There are 4 ways to turn a row about zero (a turn may also mirror it). The second row of each pair is the first, turned, with some noise. The first 36 pairs use one turn. New pairs use 3 turns, one after the other, and a turn may come again.
Known pairs, each followed by its turns in order:
[ 29 -30 -11 -27  32 -14  21  -7]
[ 18 -13 -19 -39  35 -21  -6 -10]
Z510

[-11 -14   0 -43 -34 -44  27   4]
[-42 -32   4 -20  17 -18  17  44]
Z190

[ 30   2  28  29   9  13  27 -25]
[-28   0 -36   7  27  28  -8 -24]
Z510

[-16 -12 -27  23 -30  37  -1 -34]
[-46  12 -21   9 -25 -10 -26  35]
Z510

[ 38  -1 -17  -9 -14   6   9   6]
[-21   6   8 -32  19   4  13   6]
Z510

[-24   7  -5 -43 -17 -32 -25  15]
[-30 -23 -10 -20  -1 -16  20 -46]
Z513

[ 22  -4   0   5 -43  11   5 -29]
[  4  -2  22  45  -3   3  -3 -26]
Z641

[ 23  27  18  41 -18  12 -22  25]
[-16  23  17   2 -17  56   8 -14]
Z510

[-12 -22  29 -19 -11  -8 -20  36]
[  1 -42 -18 -28 -21   3  19  -2]
Z513

[-41  40  24  28  39  30  23 -29]
[ -9  67 -25 -26  12 -19 -14  47]
Z513

[-37  36  41 -28  36  27  -7 -18]
[ -6  51 -26 -49 -22 -26  23   9]
Z513

[ 23  17 -40   2 -24  17  -2  19]
[-19 -36   9  26 -16 -20 -24  10]
Z641

[  7 -27 -18 -27  36  33 -29 -37]
[-20  -4   6  38  12  52 -35 -24]
Z190

[ -3  35 -25  26  27  22   1 -36]
[-10  57  28   7  12 -17 -17  20]
Z513

[ 27 -20  16  32 -38   5  -6  18]
[-38  -2   5  21  11  16 -23 -37]
Z641

[-14 -13 -12 -37 -33 -40  25  33]
[-24 -27   7 -45  22 -16   8  45]
Z190

[-36  45 -44 -35 -42  -2 -35  16]
[ 39 -36   6   1 -55   5 -56  24]
Z641

[-10 -17 -10  24 -12  11 -44 -32]
[-10 -16 -10   9 -47  15 -26 -27]
Z190

[ 34  30  35   1 -12 -27 -39  45]
[-49 -26   2 -13 -51  45   6   1]
Z513

[ 26  -1 -30  32  34  36  30  38]
[ 57  19   6  -9  41 -13 -34 -25]
Z190

[ 24  28  -6 -13  18  36 -12  15]
[ -2 -12  -1  12  29 -20 -23  42]
Z641

[  6 -29 -41 -30  25   1 -34  44]
[ -7  10   8 -45  25  50 -44   6]
Z190

[-41  44  12 -33  12   3  37 -40]
[ -1 -46 -22  56  21 -19  31  27]
Z510

[ 20  14  18 -31   2  -5 -37 -45]
[ 47  21 -27  41   9   5  -4   4]
Z641

[-12  45 -12  36  33  24  35 -33]
[ -2   2 -60  37  13  33  16  31]
Z510

[ 21   8 -27  -6   2  45  21  -3]
[ 17  21  12  46 -10 -19  13  14]
Z513

[-44   4 -42  11  -3  25  10 -18]
[ 29 -54 -22   6   3  13  -8 -15]
Z190

[-39 -45   2  19 -16 -35  15  16]
[-15  -4   0 -43 -26  23  15 -49]
Z641

[-41  25  36  40 -21  -9 -41  23]
[-50 -24 -13 -42 -23 -11 -37  27]
Z513

[-30 -44   9  -2 -19 -26 -36  11]
[ 14   8  37   4 -28 -33 -39 -19]
Z510

[ -4  -1  22 -37  -7  36  40  29]
[-18 -18 -12  -6 -10 -27  56 -27]
Z510

[ 41 -42 -22   3 -39 -28 -32 -20]
[ -3 -17 -37  49 -17  -7  -2 -59]
Z641

[ 44 -35  18  35   9  35 -12   5]
[ 13  33  44  15 -17 -13 -38 -31]
Z190

[-21 -19  14   0 -14   0  44  25]
[ 12 -21 -49  13  17  -1   6  16]
Z513

[ 25  -8  16  25 -31  16 -24 -40]
[ -8   6   5  36 -52 -17 -21  -7]
Z190

[ -5 -42 -43  22 -44  -5  -4 -24]
[  1 -20  15  17 -35 -27   0 -62]
Z641

New pairs. What belongs after each?
[-27   9 -44  -3 -29 -33 -30  27]
[  0 -16  33 -41 -45  25 -11  27]
Z641 Z190 Z190

[-40  22  -9 -36 -13 -18  35 -38]
[ 45  16  16 -50   2  20  21 -29]
Z190 Z190 Z513

[ 28  19 -30 -14  23   2 -17  32]
[-13  37 -19   8  -9 -16  12  40]
Z641 Z510 Z190

[ 21 -22  16   1   9  -5 -34 -25]
[  5  -2 -10  -7 -32 -35 -23  15]
Z510 Z190 Z513

[  8 -27  16 -44  18 -34   7   4]
[  3 -35 -11 -18 -26   5  26  37]
Z190 Z513 Z641

[ 31  -7   7  33   3 -44 -44   1]
[-12  22   1 -50 -12 -20 -22  39]
Z641 Z190 Z510

[ 41 -43  29  14  -7  19  16  31]
[-28 -27   8  -3 -10  25  16 -60]
Z513 Z641 Z190

[-11  42  -7 -10 -29  34  27 -35]
[ -5 -54  21  18  -3 -51   8 -11]
Z510 Z641 Z510

[-14  34 -44  17 -45  -2  36 -16]
[ -8  30   2 -14  61 -13  31 -34]
Z190 Z513 Z641

[  1 -11  -5 -11  -9 -14  29 -31]
[ 10  14  12 -23 -21 -24  10  14]
Z641 Z510 Z641

[ -3 -27   0 -13  16  31 -29  18]
[ 16 -14  27  -3 -19  18  30 -22]
Z641 Z510 Z513

[ 15 -19 -16  42 -24  -9   0  -6]
[ 30 -22   0  -2   4  14 -17  36]
Z513 Z641 Z510

[-23 -23  20 -29   5  -3  25 -34]
[ 23  12 -20 -14  50  -7  16   9]
Z510 Z513 Z641

[ 40   3 -30 -26  15  41   5  30]
[-33  48   9  25 -44 -10  -6   6]
Z190 Z190 Z513

[ -9 -31 -13   3   4 -30   2 -41]
[-19  33   8  -5   2 -25 -27  33]
Z513 Z190 Z513

[-19 -39  -9  43  40  44   8   6]
[-45 -42  32 -17   8  43  12   5]
Z190 Z513 Z510

[ 44  41 -19  12 -20 -32 -40   4]
[ -3  11  23 -34 -16   3  62  36]
Z510 Z641 Z513

[ 21 -34 -42  13 -38 -33   8  28]
[ 41  -6 -18  28 -32 -37 -38 -11]
Z513 Z510 Z641

[ -2 -43  -3  32  -7  36  21   1]
[ 14 -44  39  15   1  23  13  16]
Z513 Z190 Z510

[-27  39  -6 -29  23  32 -41  37]
[ 25 -34  50  37   4   6 -39  19]
Z510 Z513 Z513

[-15  13 -28  28   7 -37  27   8]
[ 51 -15   7 -10 -10   6  32  -2]
Z510 Z513 Z190

[ 19  44 -38   3 -34  30 -19 -41]
[-37  15 -22  -4 -33  37 -37  48]
Z190 Z190 Z190

[-15  -7  31  27 -40 -35 -27 -16]
[ 25  -7  15  19 -60   6 -24 -18]
Z510 Z510 Z190

[-11  38   7  30  20  -3   1  16]
[  1  13  17 -21  24  39 -20  -2]
Z510 Z190 Z510

[ -4 -41 -24 -19  10 -33   3 -30]
[ -2   3 -31  -5   4  52 -28  13]
Z641 Z513 Z510

[ 13 -20 -25 -31 -30 -41  44  12]
[  3 -17  23  38  40  45  28  15]
Z190 Z190 Z190

[-44  32  17   1  -5  43 -27  25]
[ 25  20  36  -2   5  54  -7 -40]
Z190 Z190 Z510

[ 32 -10  36 -35  22 -18 -42  37]
[-35 -57 -23 -30  13  -7  36 -17]
Z513 Z510 Z190

[ -8 -19 -44 -13   2 -12   0   7]
[-32   5 -23   1  14 -19 -21   5]
Z641 Z641 Z510

[-24   1  34 -33 -19  15 -23 -13]
[ 26 -19  11  32  -6   8 -42   9]
Z513 Z641 Z513

[-15  19 -12 -16  10 -11  25  36]
[ 39  13  18  -5  22  17  17 -12]
Z513 Z190 Z513

[ 44 -43  15 -34  -8 -21  27  15]
[  4  24 -13 -14  49 -41  -1  39]
Z510 Z190 Z513

[ 11 -23 -31 -44  -3 -19  -4 -34]
[-12 -28  40  31  38   3   4   3]
Z510 Z513 Z190

[ 28  -9  19  40 -23 -45 -29 -33]
[-19  36  -4  27 -25  52 -38  -5]
Z641 Z641 Z641

[ -9 -30 -44  -9 -27 -30  20  25]
[ 13  26  17  33  28  -4  38 -31]
Z641 Z641 Z641

[ 11  36  27 -18 -38 -30  40 -40]
[ -8 -41 -31 -32  29   7   4  62]
Z510 Z513 Z641

[ -5  27  -8   5  38   3  16 -25]
[14 20 17 31 32 -9 10 -8]
Z190 Z641 Z510

[ 28  42  -1  -4  -6  19 -26  -7]
[-11 -24 -28  37 -14  -8 -20  14]
Z190 Z190 Z641

[-25 -18  31 -27   0  30  13 -33]
[ 46  21  18  -8 -29   9  11  30]
Z513 Z190 Z510

[ -7 -14  -8 -22  -4   1  -2 -33]
[-28 -21   0  -4   6 -14 -21  -8]
Z190 Z190 Z510

[-24 -27 -13  41  33 -42  36  26]
[  4  -3 -48  29  10  35  52  24]
Z513 Z513 Z513

[ 27  22 -12  20   1 -23  -7 -20]
[ 10 -19 -14   2 -25  32 -22  13]
Z513 Z513 Z641

